The rows are grouped in 3 different ways at once. Each group adds its own fixed numbers to the row, and there is some noise. The rows also spread widely along 11 directions, which tell nothing about the answers.
Some rows, each with its group in each grouping after it:
[ 39 -11 -20  -4  -2  -7 -22   4  16  32  -4  30   4 -15   8 -19 -17  -6
  -5   0   2   0 -37  20 -20   8  25 -14 -24  12 -22   0 -12   2  -1   8
  33   0] | Q fola H
[ 19  34  27  19 -14  21   0  24 -29  -1  24 -12  19  -2   4 -15  -8  16
  21  -5   4   0  -8   3 -16  -5  -3   4 -26  23 -16   0 -10  23   5 -51
 -28 -14] | E fola V
[ 17  14   5   5  -3  -8 -23  15 -42  20  32  17  36   3  -8  -9 -17 -41
  30  -4  17  15   2 -15 -12   8  37 -20 -40  28 -24  10  -3  22   5 -35
   3  20] | M Taz F
[ -8  -5  12  14 -12  -7  17   5  12   8   2  -9 -42   1  -8 -26  -7  42
  10  14  -4 -16 -22  13  -1  14 -34  20  24 -29  23  -4  10 -11  22   4
  -5  -6] | P bis F
[  2  13   2  19 -13   7 -11  -9  -4   6   6 -19 -10   7  -6  -1   3  15
  20 -10  12  -3  17  -1  26   9  -2  22  24 -18  32  -9  10  -8  21  -1
 -29   5] | L Taz J
[ 11  -5  -6  36 -10  -7 -38   1  -7  32 -33  20 -15 -15   3  -6  -7 -18
   5  12 -14 -20 -24   4 -16   5  20 -12  -8  -7   6   0 -31  -1  57 -21
  21  12] | Q bis B
[-30  19   6   6   0   1  12  10 -25   3  21   5  22   9   6  -3  -2  -7
  13 -24 -17  -7   6   0   4  11  -1  23  -6  -6  -9  -1   2  13   1  -7
 -23  11] | L bis V
[ 11  10  -3 -21   5 -12  26  27  -5   0  43   8  26  -4  21 -10   3   2
 -14 -17 -11  30 -15   5  -4   1   0  13 -39   8 -29  -8  12  13 -49   5
 -18   5] | R fola B
[ 35 -23 -33  -6  19  -1  -9 -22  37 -35  -1   4  -3 -10   6   8  38  13
  15 -22  38   4   8  22   8   9  -7  31  37 -15   2 -30  -1   2 -15  10
  17  -5] | P fola J
[  0  12   6   5  -8   0  -3  -3  -3  45 -19   6  -3  -9 -31 -23 -13   4
   7   1 -13  -4  -5  21  -6  10  -2 -19 -17  17  15  -3  18   6  34  -1
   8  11] | R fola H
[-33  -3  18  18  10  -2  36   4   1 -10  16 -35 -38   2  16   8   1  22
   9   2  -3 -22  12   2  10 -18 -36  33  35 -39   5   0  -2  -2 -13  -1
 -27  -8] | E fola H
[ 33  -1 -28   3  14  -3  -9  -9  37 -26 -12 -19   5 -18  33  -8  17   6
 -18 -21  -7  12   4  15  21   5  -6  35 -10   0  11 -11   7  -8 -31  11
   2 -19] | M fola H
[-12  -2 -13   9  35   5   1 -16  14 -18 -37 -20   2 -16  24  17  17 -27
  -5 -20  -2 -24  22   5  -6 -25  -5   5   4   6  -8  -4 -31   9 -14  -9
  10 -11] | Q fola V
[ 22   5 -23   0  -3 -17 -23   9  -9  18  14 -16  -5 -11  27 -19  -7  -5
 -15  14   7  35  -8 -12  25 -11  26 -15 -23   6   7  -1  -1 -21 -29   9
 -11  13] | L bis F
[ 12  15  -5   9  -4   8 -21   4   7   2  -2  21  28   8  -8  -2 -14 -14
  30 -22  10 -18  -2   4  -6  27  14  18  -9   8 -11   3   1   0  18  -2
  12   2] | R bis V
[-25   7  -3  11   3 -21  -5  16 -29  27  12   8   8  -7  18   2  -5 -18
  -5 -13 -32   9   2   0  16  -1   6   7  -5 -21   8  -1   4   0  15   8
 -22  31] | P Taz V
[  6  28   2  -1  23  -2   4  21 -15  -6  -9 -20  34 -15  38  -5   7 -28
 -28   1 -14  16 -11  -9 -20 -28  14 -13 -57  43 -34   1 -32  26 -35 -34
   0 -16] | P bis B
[ 12  23   9   2 -13   2 -17  -7 -12  19   2   5  26  -2 -32 -16 -11 -13
  25 -17   1  -1  21   1   4  16   4  -6 -15  26  10   4  22  13  18 -10
  -9  10] | Q fola F
[ 22  23  -3  -2   3  16 -11  -6  23   2 -18   1  31  -6  -8 -14   1   2
   4 -29  -7 -10   1  15  -5  17  -2  20 -20  27  -8  -1   5  14   5  -5
   5 -21] | P Taz H
[ 23  23  19  22  -2  10  -3   7  14 -16  -6 -38   1   1  10  -7 -20   0
   5  -2   7 -15   6 -16   2  -8 -10  17 -18  10  16  10  -2  -3 -10 -19
  -6 -27] | M fola B
[-11 -18  -5   0  15 -20  25  -3  13 -30  16   6 -19   4 -14 -14  10   3
  17   5   9  -5   8  15  -6  22 -25  33  10 -23  -3 -15  17   5   0 -10
  13  13] | R bis F
[ -2   9  -1  -5   1  15  24   8  -3  -7   0  16  16  -9  -9 -26  17  22
   8 -26 -15  -5 -15  36 -29  10 -20  12 -21  19 -19 -19  -2  34   6 -30
  -2  -8] | L fola V
[ -9  21  13   8   8  -4 -13  11 -26  -4  14  11  44  13  -1  10 -20 -47
  16 -21 -10 -17  11 -11  -5  16  20  24 -23   6 -23  13  -4  25  12 -23
   5  11] | P Taz J
[-31  14  15  21 -12   1  -9  13 -30  31   5  17  16   5   6   7 -21 -21
  23 -24 -20 -24 -13 -12  -8   7   9   4  -5 -13 -14  26 -14   8  21  -5
  -6  10] | M bis F
[  3  21  29  22 -23   0 -17  18 -17  44   0  -5  -8   8 -19 -21 -46   1
  20  14  -3 -25 -19 -10 -14   9   5 -10 -12   1   8  25  -2  -4  40 -17
  -2   0] | P Taz F
[ -5  35  13   4 -11  30  11  13  -8  17  15 -27   8   7  28  -3  -4  35
  14 -23  16  -5 -17  -8  -2 -19   0   0   5  16 -10   8 -25  -3 -29  -1
 -43 -32] | L bis V
[ -5  11  -1  32   3  -3 -22  -5   1  -2 -28 -19  -1 -16  22   0   4 -20
 -15 -13 -38 -14  17   3  21   1   1  27  -4 -13  19   2  -5  -1  19  -7
 -11   7] | Q fola H
[ 22   3  -7  -5  10   1  13  18  15 -16  19 -12   7 -10  38   1  15  18
  -9 -13  10  10 -20   3 -10 -20  -4  15  -6   0 -24 -10 -21   6 -49  -2
 -11 -22] | P fola B

New rows. What belongs after each?
[  0   2   3  16  13  -9   7  10  11 -25   0 -30 -20 -10  28  -8   9  -1
 -16   7 -16   1   6   3   7  -4 -15  31 -11 -19   5  -3  -7  -9  -8 -14
 -12  -1] | R Taz F
[ -1  29   4   3   9   9 -13 -14   2  -3 -10 -24  28  17  -8  16 -19 -33
  18 -14  25 -12  36 -22  20   2  13   8  -4  22   4  12   9  -5  -9   7
   0  -3] | R bis J
[ 33 -11 -34  -2 -11 -18 -21   3  -5   4  40  10  -4 -10  15  -8  23  20
  17  -8  26  43   0   5  35  11   9  12  18 -22   6 -23  18 -20 -14  19
 -26  23] | E bis F
[ -6  -8  -7   6   5 -20  -2  -9   4  -1  18  11   2   8  -4  -1 -11 -17
  15  -9   3  -5  16  -1  20  26   5  29  11 -22   4  -5  18  -3   4  15
   5  15] | Q bis H
[ 12  -9   0  22  -3  -4 -14  -4   9   8  -3  13 -13  -4  -7 -12  -5   1
  16  -1  -4 -21  -7  15  -7  22   3  22   4 -19   2  -4  -7   4  36 -13
  11   3] | Q Taz H
[ 14  19  -9 -10   8   5  -7  -2  11 -14  29 -14  38   9  20  14   7  -7
  20 -40  25   6  23 -10  24   1   9  30  15   1 -11  -1   9  -1 -50  18
 -23  -7] | P fola H
[ -1  11 -10  16  16   5   3  16 -15   9 -26 -14   1 -39  45   2  46  -3
 -30  -7 -30  18 -19  16 -18 -36   0 -13 -29  11 -16 -19 -43  19  -7 -34
 -17   3] | R fola B
[-25  -8 -11   6  30   7   5 -15  27   3 -39   5   1  -8  23  21   5 -21
  -5 -28 -14 -47  -5  12 -21 -14   0  14   9  -7 -33  12 -45  12  -5   6
  22 -17] | Q Taz H
[-10 -13   0  -5   6  -8  32  -2  36  11 -14 -11 -38  -2  -6  -8 -12  30
  -3   1  -2 -25 -15  16  -5 -10 -37  10  22 -19  14  -2   7  -9  -8  31
   9 -17] | P fola B
[  6   0   1  -1  -6  -9  14   0  20  36 -10 -16 -39  -6  -2 -23 -14  46
 -19  11 -15   2 -21  20  11   2 -27   6  10 -14  33  -5  16 -19  13  32
  -9  -8] | P Taz J
[ -1  21   9  14  13  11  -6   3 -22  19 -24  -2  22  -4 -16 -23 -12 -30
   7   7  -6 -17  -3   8 -33  -2  18 -22 -51  44 -27   5 -25  37  26 -55
  24  -3] | L Taz H
[ -1  11   2  28 -15 -23 -20  18 -44  31   4   0 -12 -31  19 -23  16  -5
 -21  11 -49  35  -4  10  20  -1   8  -3 -22 -16  27 -12   6   3  33 -23
 -35  41] | Q fola F
[ 27 -46 -29  10  15 -29 -15  -9  37 -45  21  12 -28   7  14   7   2  -3
  18   4  32 -12   0  12  16  27  -3  58  44 -61   8 -17   9 -17   0  17
  34  13] | P fola J
[ -7   4  -6  19   2 -15   0   3   3   9 -22  -4 -22 -18  20 -19  -1   4
 -26   5 -45   1  -8  14   8   3 -14  16 -17 -14  20  -7  -1  -8  23   1
  -6   7] | Q bis V
[-18  -9  -3 -17  28 -11  38  -8  10  20   1 -14 -16   2  -6  -4  -5   5
   6   6  22  -7   1   8 -15 -19 -12 -17  10   7 -15  -4  -4   9 -26  10
  14  -9] | P Taz H
[ -9  12  -2  30 -14   8 -26  -6 -18  16  -7   6   4   3  -7   7  12  -5
  35 -17   9 -16  10  -4  12   9  12   9  26 -16  19  -5  -8   1  39 -13
 -17  15] | L bis B
[-35 -15 -10  -2  31 -11  40 -12  21  -3 -24  -3 -22 -16  13   9  28  -1
 -15 -17 -22 -20   6  19 -14 -19 -29  11   9 -16 -10 -12 -22  15 -11   6
   1  -7] | Q Taz B
[ 12   8  -8 -15  12   2  -1  -6  15  23 -20  -1  12   4 -15 -12 -30  -8
  12   2  26 -13  -8   2 -16  -4   6 -24 -16  36 -11   8  -4   1  -8  12
  32 -17] | P bis V
[-12  -2 -20  27  19  -1 -14 -10  -2   1 -40 -26 -17 -29  29   9  34 -12
 -12  -3 -14  -3  13   6   9 -31  -5   1   6 -12   3  -6 -32  -2  10 -17
 -11   8] | E Taz F
[-12  28   3  -3  -3  28  12  -9  -6  28 -29  -6  21 -11 -11  -8  14  22
  -4 -35 -20  -7  -3  24  -6 -11 -15  -5 -10  32   1  -6  -5  23   6  -2
 -18 -16] | L fola J
[ 16  -3 -39  -2  -8  -8 -43  -8 -17  45 -10  42  30 -15 -13  -1  19 -25
  17 -27   4  20   5  11  14   6  37 -23  -4   9   8 -19   7   7  25  13
   2  41] | L fola B
[  1  -8  -8  20  -9  -8 -20  25 -11   9  11  33   3  -7  23 -10 -10  -6
   3 -14 -31 -14 -35  17 -12  16  13  25 -16 -28 -17   1 -17   5  22 -15
   8  17] | L fola V
[ 16  -6  -9   1   2 -22   1  -7 -12   2  15  -4 -15 -11 -22 -22  20  17
   6   9   6  36  19  20  25  17 -15   7  13  -8  41 -35  42   3  18   0
 -12  28] | P fola J
[ 29  34   6  -3 -10  20 -11 -21  10  14 -21 -26  12  -3 -34 -23  -3  12
  24  -6  33   2  24  -5   4   2  -4 -19  -8  50  20  -4  13   1   4 -10
  -9 -21] | Q bis F
[ 31 -21 -16   2  14 -31   0  -4  10   3   3 -16 -41 -18   1 -31  -5   3
  -9  40  16  26   5  13  10  -5  -2 -15  -8  -3  30 -23  17 -15  -2  -2
  13  15] | Q fola V
[ -8 -13 -11  28  12   2  -8 -12  26 -17 -30 -15 -31  -3  21   4   5   9
 -11  -3 -14 -30  -2  11   8   0 -13  40  19 -35  15  -5 -20 -12  19   1
   6  -9] | L Taz J
[-13  -2  -1   9  16 -10   2 -12   3  35 -37 -15 -25  -5 -11  -1 -16 -16
  -7  19  -2 -14   5   6  -3 -13  -1 -22  -5   5  15   4  -6  -7  25   8
  18   9] | R Taz J
[ 27  20 -18  10   9  13 -15  -8  10 -20 -14 -22  14 -14  20  -4  23  10
   1 -13  12  13  16   5  17  -7  -4  13 -10  22   6 -18  -3  -2 -10 -13
 -18 -13] | E bis V
[  9  18   2  12  -3 -10 -10  12 -10 -11  10  -4  18 -12  22 -16   6 -11
 -13 -10 -28  12   2   1  10  13   3  25 -29   1  -6   0   2   6  -4 -16
 -16   5] | Q bis F
[ 14  -5  -3  31   8 -14 -10   9 -13 -12   9  -5 -10  -7  14 -20   2  -9
   1  20  -2   9 -10   4  -4  15   8  15 -19  -7   0 -10  -7   8  17 -38
  12   8] | M bis H
[-17  13 -11   5  25  -2   1  -2 -11 -11  -6 -19  19  -4  27  14  16 -21
   4 -19   5   1  20  -7   9 -15   4   7   7   6  -8  -7 -14   6 -16  -6
  -9   4] | P bis V
[ -8 -15 -10  -5  18  -2   9 -20  26  18 -32   0 -18   0 -14   1 -24 -10
  17  -2  21 -39   2   9 -18 -13  -8 -18  17   5  -4   7  -9  -4  -2  20
  35 -11] | Q fola V
[ 22   4   9  32 -20 -16 -42  20 -14  11  27  -3 -11   4   9 -13 -26 -10
  16  15   3  -3  -9 -15  14  20  22  20   1 -31  16  11   1 -19  30 -15
  -8  21] | P Taz F
[ 11  -2 -14  13   4 -18 -27  10  -7  11   0   4  11 -10  16  -4 -15 -30
 -11   1 -18   4   2   2  18   4  17  12 -27  -7  -5   5   8  -3   2   2
   8  20] | E fola H
[-10   5   7  26  -4   7  -2  -1  14  -3 -36   8  -3  -5 -11   0  -3  -1
   4 -18 -30 -43   2  17  -5   7 -28  34  -2 -14   6   1  -2  10  40  -9
   6  -5] | E fola B
[  3  14 -11  17  -8  13 -30 -11   2  29 -38   0   9 -16   2   6  13   4
   0 -29 -19  -8   0  16  16  -2   0   6  15  -1  24  -6  -2  -2  32  14
 -10   4] | P fola J
[ 11  -5 -22 -19  13  -2  -9 -13  10  18  -3  30  28  -4   2  12  -1 -25
   8 -33   8  -4  -5  12 -12   6  20  -1  -9  12 -32  -1 -14  13 -10  17
  19   1] | Q Taz J
[-37  -6  -1  -2   5  -8  22 -12   5  40  10  -8 -23  18 -14  16 -28   4
  31  -3  26 -23  12  -8  18  -9  -7  -6  44 -22   1  12  16 -17 -10  47
  -2   3] | E bis H
[ 19  22   5  -8  -6  18  12  10  15  14   3  -6  14  -8  30  -4   3  24
 -11 -22   0   2 -31   2 -19 -17   0   0 -22  25 -28   0 -32   8 -36   0
 -17 -39] | Q bis B
[-14 -35 -37  10  22 -33 -18   0  11  26 -16  19 -24 -12  30  26   2 -35
  -5   2  -5 -10  -9   0   8 -14  23  -4  17 -43  -3   0 -23 -22   6  33
  21  33] | R Taz B
[-49  22  11  16   4 -10  12  -2 -30  17  -1 -35 -11   1   6  -1  -3  -9
   3   0 -15  -2  25 -18  27 -17  -9  -2  10  -9  22   7   6  -6  -2   2
 -34  16] | L bis F
[ -1 -33 -23   4  25 -20  18 -16  27 -20 -13   0 -44  -3 -25 -28   1   8
   9  22  15 -15   8  28 -10  15 -25  12  12 -17  18 -27  11  -2  22  -9
  36   8] | L Taz V
[-12 -16 -21   3  23 -21   9  -7  12  21 -31 -18 -38 -15  25  -2  -4  -1
 -28  21  -5   1 -16   8   6 -23  -6 -13   9 -13  11  -6 -16 -12  -2  26
  17  -1] | P bis J
[ -6  16  33  18  -3 -29  16  16 -30  -3  40 -42 -20   6   6 -20 -29 -12
  -2  31 -11  13  27 -24  23   0  -6  14 -19 -15  24   9  23  -8  -6 -21
 -35  16] | Q Taz F
[ -8   2 -11 -18  18 -13  22  10   8 -10   5  19  21  -9  18 -14   9   2
 -28 -19 -32  11 -24  27 -13  15 -13  29 -32   4 -31 -13   0  24 -20   3
  14  -6] | P bis J
